There are 7 hidden switches. A switch that is on adds its own fixed numbers to the row, and there is some noise. The rows also spread widely along 12 directions, which tell nothing about the answers.
In the rows, zero is written as 128.
Known rows, each followed by its switches (1 for on, 0 for off):
[123 109  83  80 150 117 103 165 115 113 107 104 121 149 130  87 155 155
 124 164  96 155 149  95 140 130 145 139 145 162 140 131 148  96 155] | 0 1 1 1 0 0 1
[100 147 121 160 134 177 137 126 123 143  96  92  97 166  98  77 106 126
 197 114  75  97 105 123 185 134 149 100  91 137 116 113 125 135  91] | 0 0 0 1 0 0 0
[147  93 108  76 143 124 145 145 157 139 112  84 132 119 137 107  90 103
 112 162 143 136 145  95 142 107  96 135 170 127 146 105 115 129 138] | 0 0 0 0 1 0 0
[114 138  91  67 161 151 135 163 156  95 111 139 153 170 121 101 195 174
 148 122  53 141 112 121 111 148 147 107  67 185  85 138 138 111 126] | 1 1 1 1 1 1 0
[123  91  99 116 163 174  87 142  86  76 106  91  99 156 156 112 137 141
 113 152 124 146 140  90 176 144 155 138 143 135 133 110 171 127 210] | 1 1 1 1 0 0 0
[123 121 119  86 122 157  96 166  88 130 129 131 106 164 128 135 199 145
 108 136 113 108 106  96 136 163 113 105 120 175 115 138 106 112 142] | 1 1 1 1 1 1 0
[112 115 134  96 112 178  93 217 147 164 144 166 166 113 148 153 187 164
  74  75 103  78 113 102 141 163 114 171  95 158 149 153 148 170 160] | 1 0 0 0 0 1 0
[109 113 141  68 162 108 121 152 150 103 117 147 164 149 146 104 171 154
 114 119 104 126 143 109 168 139 131 148 122 147 119 123 130 114 112] | 0 0 1 0 1 1 0
[119 107  86  67 151 149 108 194 127  85 124 108 116 142 139  99 164 161
  75 150 113 143 142 100 131 161 149 152 117 153 143 134 174 123 225] | 1 1 0 1 1 1 0
[ 53 104 119 113 126 206 129 177 132 131 194 134 106 167  87 123 154 132
 142  64  68 120  69 149 141 171 143 124  94  97  64 140 143 147 201] | 1 1 1 0 0 1 0
[ 81 114 127  67 171 130 158 165 167 112 146 114 170 138 111 106 147 143
 164  82  73 148 105 137 141  84 135 130 133 125  75 113 137 102 126] | 0 0 1 1 0 0 0
[134 127  73 135 132 195 113 145 147 142 106  63  75 133 163  56 125 137
 115 104 117  84 147 116 182 114 146 169 123 119 138 125 181 160 193] | 0 0 1 0 0 0 0
[116 101 131  49 146  64 138 204 118 139 118 125 181 113 125 134 175 152
 115 127 123 148 129  94 136  87 105 144 179 180 133 133 100  72 110] | 0 0 1 0 0 1 0
[124  97 103  87 158 121 127 150 130 165 141 131 162 107 144  87 150 133
 130  94  73 121 120 124 146  70 116 192 125 169 119 141  92 120  83] | 0 1 1 0 1 0 0
[ 85  86  85 140 107 209  91 193  72 138 153 124  84 157 112 125 141 166
 139 103  63 126  94 123 141 205 177 155  68 150 117 146 163 144 205] | 0 1 1 1 0 0 0
[140 109  80  74 150 126 128 190 141 107 108  86 131 114 162  83 151 164
  98 131 105 136 155 110 141 118 161 183 131 161 138 132 179 106 188] | 0 1 0 0 0 0 0
[119 134 121  51 156 121 160 209 155  80  86 109 153 152 122 129 188 168
 115 150 111 140 128 112 128 163 137 103 116 172 119 141 165  97 178] | 1 0 1 0 1 0 0
[121 116 108  76 139 164 143 168 150 145 146 123 140 136 126 129 173 131
 127  99  89 120  92 128 112 116 104 124 118 155  88 136 118 126 140] | 1 1 1 0 1 0 0
[148 112 149  70 160 150 166 158 153 151 111 129 167 110 152 153 155 104
 117  82 118 100 105 110 149  66  68 140 133 145  96 126  88 160  84] | 0 0 1 1 0 0 0
[134 117 112  95 130 134 129 167 128 158 104  95 115 114 133 104 127 115
 102 133 138 110 132  93 164 106  94 143 167 139 153 132 110 144 139] | 0 0 0 0 0 1 1
[ 88 162 142  92 149 122 148 159 119 102 116 127 116 187 106  84 217 154
 155 115  74 102 105 143 161 169 155 100  80 170  80 153 130  76 109] | 1 1 1 0 1 0 0
[190 133  95  90 129 152 158 136 148 138  60  97 122 141 148 116 132 131
 131 174 115 105 135  97 126 150 108 104  98 184 136 125 113 147 102] | 0 1 0 0 1 0 0
[131  96 102  64 116 135 135 221 127 158 128 137 134 120 145 138 188 162
  84 103 106 106 126 113 121 161 123 171  95 170 131 162 126 130 160] | 0 0 1 0 0 1 0
[153  89 131 110 186 162 152 138 111  75  59 125 153 139 167 158 120 129
 134 137 106 143 124  93 180 140 129 142  90 170 120 120 126 162 134] | 1 0 1 0 0 0 0
[113 104  99  95 156 123 146 218  52  89  92  82 135 112 141 135 175 176
 142 125 108 157  96 109 153 104 162 168 126 213 105 146 142  81 180] | 0 1 1 0 1 0 0
[125  35  86  77 165 131 125 167  66  54 133 115 137 149 147 160 116 155
 145 158  97 221 119  98 134 159 171 158 129 164  95 103 135  92 202] | 0 1 1 0 0 1 0

New rows. What belongs after each?
[171  91  85  53 174 146 199 143 129 110  86  68 109 133 129 131 113  86
 115 172 136 161 112 101 109  80  79 105 150 156 101 116  86 133 157] | 1 1 1 1 1 0 0
[101 103  86  85 135 136 144 203 114 147 127  81 141 116  96 124 126 145
 150 134 103 165  99 106 111  78 117 122 180 158 118 124 130 100 175] | 0 1 1 1 0 0 0
[138  46  99  52 150 136 174 154 167 117 158 112 147 120 138 141  92 100
 121 132 107 172 121 122 108 123 108 149 132 122  92 101 101 123 151] | 0 0 0 0 1 0 0
[ 90 114 110 109 101 207 133 226 119 189 175  93 116 104 115 144 166 134
 123  46 108  91  57 139 130  91 104 150 152 131  84 145 139 147 197] | 0 1 1 0 0 0 0
[130 119 117  71 111 155 131 188 115 130 125 112 114 153 134 149 189 151
 115 128 126 111 102 110 127 167 115 106 124 163  98 138 130 110 161] | 0 1 1 0 1 0 0
[108  76  59  96 157 173 124 187 124  91 115 109 144 134 137 111 117 179
 152 124  44 179 121 117 125 150 186 178  55 174 118 128 173 131 188] | 0 0 1 1 1 0 0
[148 106  70  82 147 174 139 191 150 110  92 130 155 130 148 135 154 169
 121 131  65 144 125 107 106 164 147 150  71 188 127 149 168 157 181] | 1 1 1 0 0 0 0
[151  94  93  70 141 142 165 190 127 113  97  90 142 123 148 156 150 144
 138 127 113 149 109 110 120 120 123 130 128 175  99 119 130 114 163] | 0 0 1 0 0 0 0
[129  56  87 102 137 197 157 183  72 118 141 112  97 140 119 175 124 113
 129 126  88 157  78 117 114 157 126 138  85 155  90 141 103 149 194] | 1 1 1 1 0 0 0
[124 140  95 102 124 140 143 157 125 161 109  93 115 147 108  92 160 140
 168 122  83 111 104 118 134 105 124 108 111 180 106 128 100  97  88] | 0 0 1 1 1 0 0
[ 63  57  92 123 109 179  92 190  93 135 201 131  80 159 111 109 148 141
 104  94  75 126 111 142 147 211 179 178  83 110 116 146 159 118 220] | 1 0 1 0 0 0 0
[153 143  92  77 113 120 107 117 206 158  93 111 136 164 129  66 143 150
 144 177 108 112 165  94 122 151 114  77 145 148 145 102 135  99  86] | 0 0 1 0 1 0 0
[137  84 101  76 149 122 173 133 134 131 133  87  98 151 135  99 125  99
 135 132 112 133 128 133 142 122 120 135 131 124  88 116  95 101 124] | 0 0 1 0 0 0 0
[142 159 158  68 154  96 164 178 142 134  70 123 149 122 139  99 186 139
  90 126 130  79 136 112 171 114  94 138 130 174 143 154 114 125  89] | 0 1 0 0 1 0 0
[128 106 113  91 160 145 139 130 112  74 102  91  85 188 133  99 159 124
 138 152 113 136 136 114 167 164 151 101 110 134  93 115 140  89 155] | 1 0 1 1 0 0 0
[125 137 119  77 123  92 133 181 124 148  91 126 117 155 121  97 191 152
 110 154 101 110 142 111 147 171 135 124 109 179 145 162 118  95 105] | 0 0 1 0 0 0 1
[ 98  85 118 118 142 160  93 160 101 144 162 136 131 131 124 123 132 126
 124 105  83 127 106 109 151 126 130 164 126 141 130 130 122 129 142] | 1 1 0 1 0 0 0
[ 72  73 115  84 120 163 100 187 131 131 197 149 144 153 106 145 138 149
 123  99  86 152 101 124 121 173 136 138 136 109  98 122 138 121 189] | 0 1 1 0 0 1 0
[107  60 104  73 174 134 137 150 131  78 147  84 153 122 142 134  96 118
 140 133 119 183 118 107 142  88 130 147 172 129  99  87 135  99 186] | 1 0 0 0 1 0 0
[136  86  76  57 150 154 147 186 168 105 119  99 119 128 145 114 135 141
  88 148 114 149 141 113 114 149 130 152 118 140 131 131 160 136 219] | 1 0 1 0 1 0 0
[112 115 135  94 149 155 156 171 122 131 122 136 151 136 135 137 173 141
 151  67  80 111  88 130 160 117 125 147  89 161  76 133 102 134 108] | 0 0 1 0 0 1 0
[100  92 119 109 152 108 150 162  67  88 108 117 117 166 101 110 122 148
 159 157  81 167 119 114 165 177 175 137 100 167 113 133 114  85 135] | 0 1 0 0 0 1 0
[135  98  95  58 164 109 114 153 128  87 112  95 158 146 145 122 164 149
 148 156 110 171 129  92 121  92 133 110 157 180 101  94 127  60 134] | 1 0 1 1 1 0 0
[128  60  89 108 134 127  62 150  84 169 141 100 117  99 159 113 108 116
  90 139 149 140 145  71 170  77  95 189 216 136 172 113 100 127 157] | 0 0 1 0 0 1 1
[112 108  79  88 153 119 111 161 148 134 123  90 143 129 126  86 136 140
 145 142  93 157 135 104 130  88 130 138 171 151 127 113 142  94 149] | 1 0 1 0 0 0 1
[ 87 143 111  80 156 179 153 215 133  99 110 112 127 148 111 119 197 163
 127  87  84 115  91 129 140 135 141 125  79 162  88 148 155 133 191] | 1 0 1 1 1 1 0
[109  70  97  94 136 184  87 176  87 113 157 122 113 125 152 150 162 132
 103  96 105 136  98 101 144 132 129 167 106 158 100 127 122 134 185] | 1 0 0 1 1 1 1
[161 150  72  98 121 156 122 153 121 141  86  82 100 160 135  92 171 157
 146 153 110 115 129  93 125 127 129  94 131 181 114 122 133 107 137] | 0 1 1 1 0 1 0
[162  94  83  84 138 194 131 127 139 168 145 107  82 128 168 110 165  90
  85  86 122  81 113 114 134  92  78 157 110 133  94 126  86 164 139] | 1 0 1 1 1 1 0
[120 100  86  98 135 150 105 181 120 123 121 116 143 138 133 127 153 161
 131 129  98 142 124  96 132 140 144 138 130 164 129 120 145 109 172] | 1 0 1 0 0 1 0
[144 125  82  90 109 158 162 176 180 201 135 115 113 127 112  88 131 120
 121 110  84  96 119 133  99 138 107 140  99 144 127 148 113 148 117] | 0 1 0 0 0 0 0
[119 119 112 120 158 183 103 109 127 138 148 116 121 148 148  97 159 113
 150  78  83 103 105 118 162  82 118 137 124 132  81 110 114 129 108] | 1 1 1 1 0 0 0
[133 120  98  71 143 125 147 154 126 153 125 107 121 140 113 102 156 119
 124 142 114 129 113 109 122 101  97 114 153 165 115 138  83 101 124] | 1 1 1 0 1 1 0
[114 106  95  73 138 121  93 196  99 121 122 111 116 124 156 103 195 165
  77 120 127 115 141 102 165 137 140 180 129 166 139 148 141 110 182] | 0 0 1 0 1 1 1
[126  56  86  68 134 117 104 174 125 159 165 103 131 101 140 121 123 106
  94 138 125 154 133  96 121  89 102 174 189 137 139 117 107  97 163] | 1 0 0 0 0 0 1
[108 117 113 104 160 159 135 183 121  92  77 126 147 148 119 121 134 168
 133 140  77 145 127 104 159 163 155 142  87 164 141 145 168 156 164] | 0 1 1 1 0 0 0
[149 130 119  84 111 178  94 183 128 144 113 148 135 141 155 158 204 156
  76 119 133  86 121  87 129 175  99 120 126 168 136 140 143 154 165] | 1 1 1 0 0 1 0
[134 123 131  70 175 129 144 182 155  97  93 105 164 109 164 118 160 140
  98 112 127 111 136 107 165  92 114 161 136 160 128 126 146 128 150] | 1 0 0 0 1 0 0
[ 94 107 134  98 146 142 119 217  88 151 142 127 168  98 132 150 186 150
 114  73 102 119  79 116 148  80 115 170 149 181 117 156 122 115 149] | 1 1 1 0 0 0 0
[ 96 101  82  86 152 122 133 173 113 100 130  86 122 143 132  87 160 159
 159 112  73 160 121 133 148 118 177 155 118 158  88 127 149  73 160] | 0 0 1 0 0 0 1
[159 114 100  98 108 170 113 138 127 166 125 117  93 150 146 116 156 118
 109 127 129  88 128 102 137 155  97 123 132 137 118 125 109 147 131] | 0 1 1 0 0 1 0
[ 85 108  96  98 163 131 160 196  83  72 103  70  94 151 101  97 133 148
 137 148  98 174 115 128 162 143 172 139 137 146 111 145 167 100 224] | 0 1 1 0 0 0 1
[115 134 111 133 110 168  78 167 103 100  98 113 115 166 149 110 170 188
 152 121  99 104 129  95 177 194 183 125  92 166 124 112 182 112 162] | 0 0 0 0 0 1 0
[106 102 148  80 118 138 152 181 128 136 147 131 100 158 100 125 138 109
  88 131 122 105 121 128 153 201 119 124 123 106 128 145 123 136 159] | 0 1 0 0 0 0 0
[137 108 132  66 134 111 116 169 109 140 137 118 126 129 145 129 179 121
  86 129 147 109 127  95 144 111  94 133 179 151 124 127 100  95 139] | 1 1 0 0 0 1 0
[159 119 106  71 112 146 189 205 138 155  99  87 102 126 131 140 149 122
 100 134 135 102 117 115 124 150 106 127 114 156 124 145 119 136 159] | 0 0 0 0 0 0 0
[ 88 116 103  86 142 117 122 139 128 145 132 129  76 173  84  46 135 118
 100 164  84 128 146 119 154 175 129 127 114 116 147 160 106 127 134] | 0 1 1 1 1 1 1
[117 116  72 113 124 147 158 180 102 175 137  73 105 126  88  96 123 118
 166 132  82 138  83 126 111  95 125 124 134 178 112 140  92  88 132] | 1 1 0 0 1 0 0
[ 88  94 118  92 140 189 146 203 145  96 125 161 182 148 102 178 118 170
 154 111  55 174  84 117 117 199 150 117  72 148 100 134 156 175 178] | 0 1 1 0 0 1 0
[116 154 120  94 112 163 122 204 109 114 107 105 137 154 118 145 199 179
 154 108 105 119  93 102 127 143 138  86 122 182  90 122 151 101 156] | 0 1 0 1 0 1 0
[ 86  97 126  93 140 123 113 201 108 114 143  97 130 122 137 103 150 156
 105 104 119 126 128 118 174 127 154 178 144 145 137 129 163  97 184] | 0 0 0 0 1 0 0
[126 110 134  64 189 128 177 174  91  66  80 122 131 149 130 148 171 128
 109 143 114 149 112 104 156 129 117 121 115 166 101 141 114 128 155] | 1 1 1 1 0 1 0
[161 120  88  63 150 168 157 195 139 110  78 104 142 119 166 152 179 152
 117 114  98 127 110 105 122 117 122 143  90 189  95 139 140 150 156] | 0 0 1 1 0 0 1
[ 92 139 125  55 148 123 178 232 162 133 123 126 131 128 110  88 192 152
  81  95  93 104 125 151 136 145 135 164  98 135 119 180 165 134 176] | 0 1 1 0 0 0 0
[ 99  84 132  83 178 155 154 152 122 109 152 146 141 130 137 112 132 115
 117  77  74 130 105 136 168 108 124 186  87 135  89 136 100 156 122] | 0 1 0 1 1 1 0
[127 121  94  85 157 138 163 169 123  92  71  94  96 165 110  91 128 144
 116 175 102 147 147 108 148 177 150 112 106 144 141 142 163 133 181] | 0 1 1 1 0 0 0
[103 131 125 121 161 188 153 167 139 110  92 120 111 138 120  89 116 132
 113 112  80 105 117 123 181 157 140 150  66 131 143 152 157 194 160] | 0 1 0 1 1 0 0
[123  72  96  65 150 137  94 153 161 129 136 165 174 125 146 134 137 142
 105 135  84 156 129  92 118 147 108 158 116 156 141 127 106 146 126] | 1 0 1 0 1 1 1
[132  64  67  88 157 166 133 151 135  91 138  96 110 143 159 104 117 138
 124 119  94 160 138 123 140 150 161 175  98 127  99 109 159 137 204] | 0 0 1 0 0 1 0
[123  97 119  92 120 138 121 147 120 170 155 120  84 146 134  88 155 108
  89 114 119  92 132 127 156 148 113 155 137 116 123 142 110 124 137] | 0 1 1 0 0 0 0
[135 131  89  95 154 171 114 124 169 112 122 138 140 162 154  84 179 153
 141 101  63 114 131 122 136 142 145 135  81 150  95 124 147 132 124] | 1 1 1 0 0 1 0
[141  99  63  95 191 165 132 131 163 100  99 116 148 124 159  72 105 148
 130 117  60 156 152 107 147  95 148 188  85 148 131 119 158 173 148] | 0 1 1 1 0 1 0
[ 70 149 138 120 144 182  92 181 107 109 120 115 104 154 127 106 200 151
 103  82 110  87 107 111 197 134 135 130 124 126 118 142 164 142 188] | 1 0 1 1 0 1 1
[ 57  95 180  87 141 137 129 218  89 157 165 180 124 129 104 137 194 121
  48  68 108  84 105 123 179 157 104 177 109 121 135 182  98 151 146] | 1 0 1 1 0 1 0
[121 102 110 117 126 113 136 171 104 169  86 114 114 130 111  99 109 129
 120 164 110 124 143  99 164 152 126 145 124 160 182 145 111 126 117] | 0 0 1 0 0 0 0
[105 110 110  86 184 145 149 177 120  64  90 115 151 140 135 127 157 153
 140 116  79 161 110 112 159 124 151 142 103 170  97 135 145 127 168] | 1 0 1 0 0 1 1
[ 75  95 124  90 159 163 123 137 203 114 174 124 153 139 117  86  90 116
 128 103  83 139 127 131 153 129 129 144 134  79 119 102 158 148 166] | 1 0 0 0 1 0 0
[165  96  97  94 157 178 127 164 118  97  96 106 136 118 178 144 139 142
 119 115 103 126 124  96 150 117 131 167 102 169 116 115 150 159 156] | 0 1 0 1 0 0 0
[152  95 111  89 140 198 116 131 176 142 129 165 182 134 163 155 137 142
 140  95  67 118 100 112 120 149 105 143  77 157  98 117 114 187  93] | 0 1 1 0 1 0 0
[104  75  83 108 118 166 153 170 119 184 165  86 110 120  99 125  96 110
 158 115  94 145  80 129 117 106 108 133 142 137 101 122  88 120 147] | 0 0 1 0 1 0 0
[ 78  93 111  74 160 154 121 211  72  58 127 125 123 153 123 143 181 178
 122 117  80 171  95 117 145 168 168 146  95 165  90 149 155 118 213] | 0 1 1 1 1 1 1
[170 140 112  57 158  96 144 160 154 104  67 107 181 129 174 118 195 170
 144 128 109 123 141  99 141  90 126 128 129 204 106 112 133  81  84] | 0 0 1 0 0 0 0
[133  99 120 111 113 186 102 164  95 148 129 128 115 136 141 162 151 125
 118 119 117 111  95 101 148 160 105 128 135 147 113 134 113 160 150] | 0 1 1 0 0 0 1
[ 93 124 150  86 169 111 162 191 124 132 100 127 153 116 112 107 161 131
 111 112 100 113 114 123 174 104 116 153 120 167 137 159 110 123 116] | 1 0 1 0 1 0 0
[118 117 112  99 134 137  76 143  91 108 155 102 104 155 167  88 206 149
 118  93 118 100 132 116 168 121 150 156 146 150  89 114 143  70 155] | 1 1 0 0 0 1 0
[123  81 122 103 157 128 163 144 126 140 104 118 119 141 103 114  88  95
 114 163 113 140 134 108 160 147 104 132 132 127 156 136  93 144 127] | 1 0 1 0 0 0 0
[125 102 130  79 161 133 116 142 141 119 113 128 125 131 145 109 126 113
  92 135 121 125 141  95 168 124 100 148 135 126 139 118 107 156 124] | 0 0 0 1 1 1 1
[ 63 115 142 112 148 161 119 176 141 121 124 139 132 142 114  98 137 144
 108 102  84 114 118 128 191 168 141 158  98 113 142 154 152 167 163] | 0 0 1 0 1 0 1
[131  67 159  57 157 160 192 216  74 107 115 151 145 124 127 237 171 105
  93  98 125 136  64 104 136 144  82 133  94 173  78 154  69 160 155] | 1 0 1 1 0 1 0
[ 93  97 135 118 120 163  50 146 114 146 176 151 152 138 148 126 167 144
 136  78  96 101 107 102 166 129 124 154 130 148 111 107 117 116 112] | 1 0 0 0 1 1 0
[139 111 119  46 119 139 141 169 195 166 143 141 146 141 128 128 168 127
  97 118 108 108 134 116 102 146  87 117 124 131 113 126 115 137 116] | 0 0 1 1 0 0 0
[108  78 138  87 146 181 135 176 131 106 136 161 168 143 121 184 129 133
 136 109  77 146  85 109 132 170 119 123  71 155 100 124 113 155 134] | 1 0 0 1 1 0 0
[ 94 114 154  82 100 158  58 159 128 151 198 176 138 166 140 147 225 147
 122  68  83  86 100 121 136 177 123 124 108 137  71 126 119 103 101] | 0 1 0 1 0 0 1
[ 78 161 142 112  92 129  70 190 128 180 148 131 121 164 103  87 226 173
 121  97 103  66 124 118 157 158 138 111 146 154 139 148 149  71 124] | 1 0 1 0 0 0 0
[139 137 118 120 177 156 101 127 143  95  56 115 153 133 171  84 130 159
 124 141 103 112 156  87 199 123 138 155 120 158 163 120 170 166 130] | 0 1 1 0 1 0 0
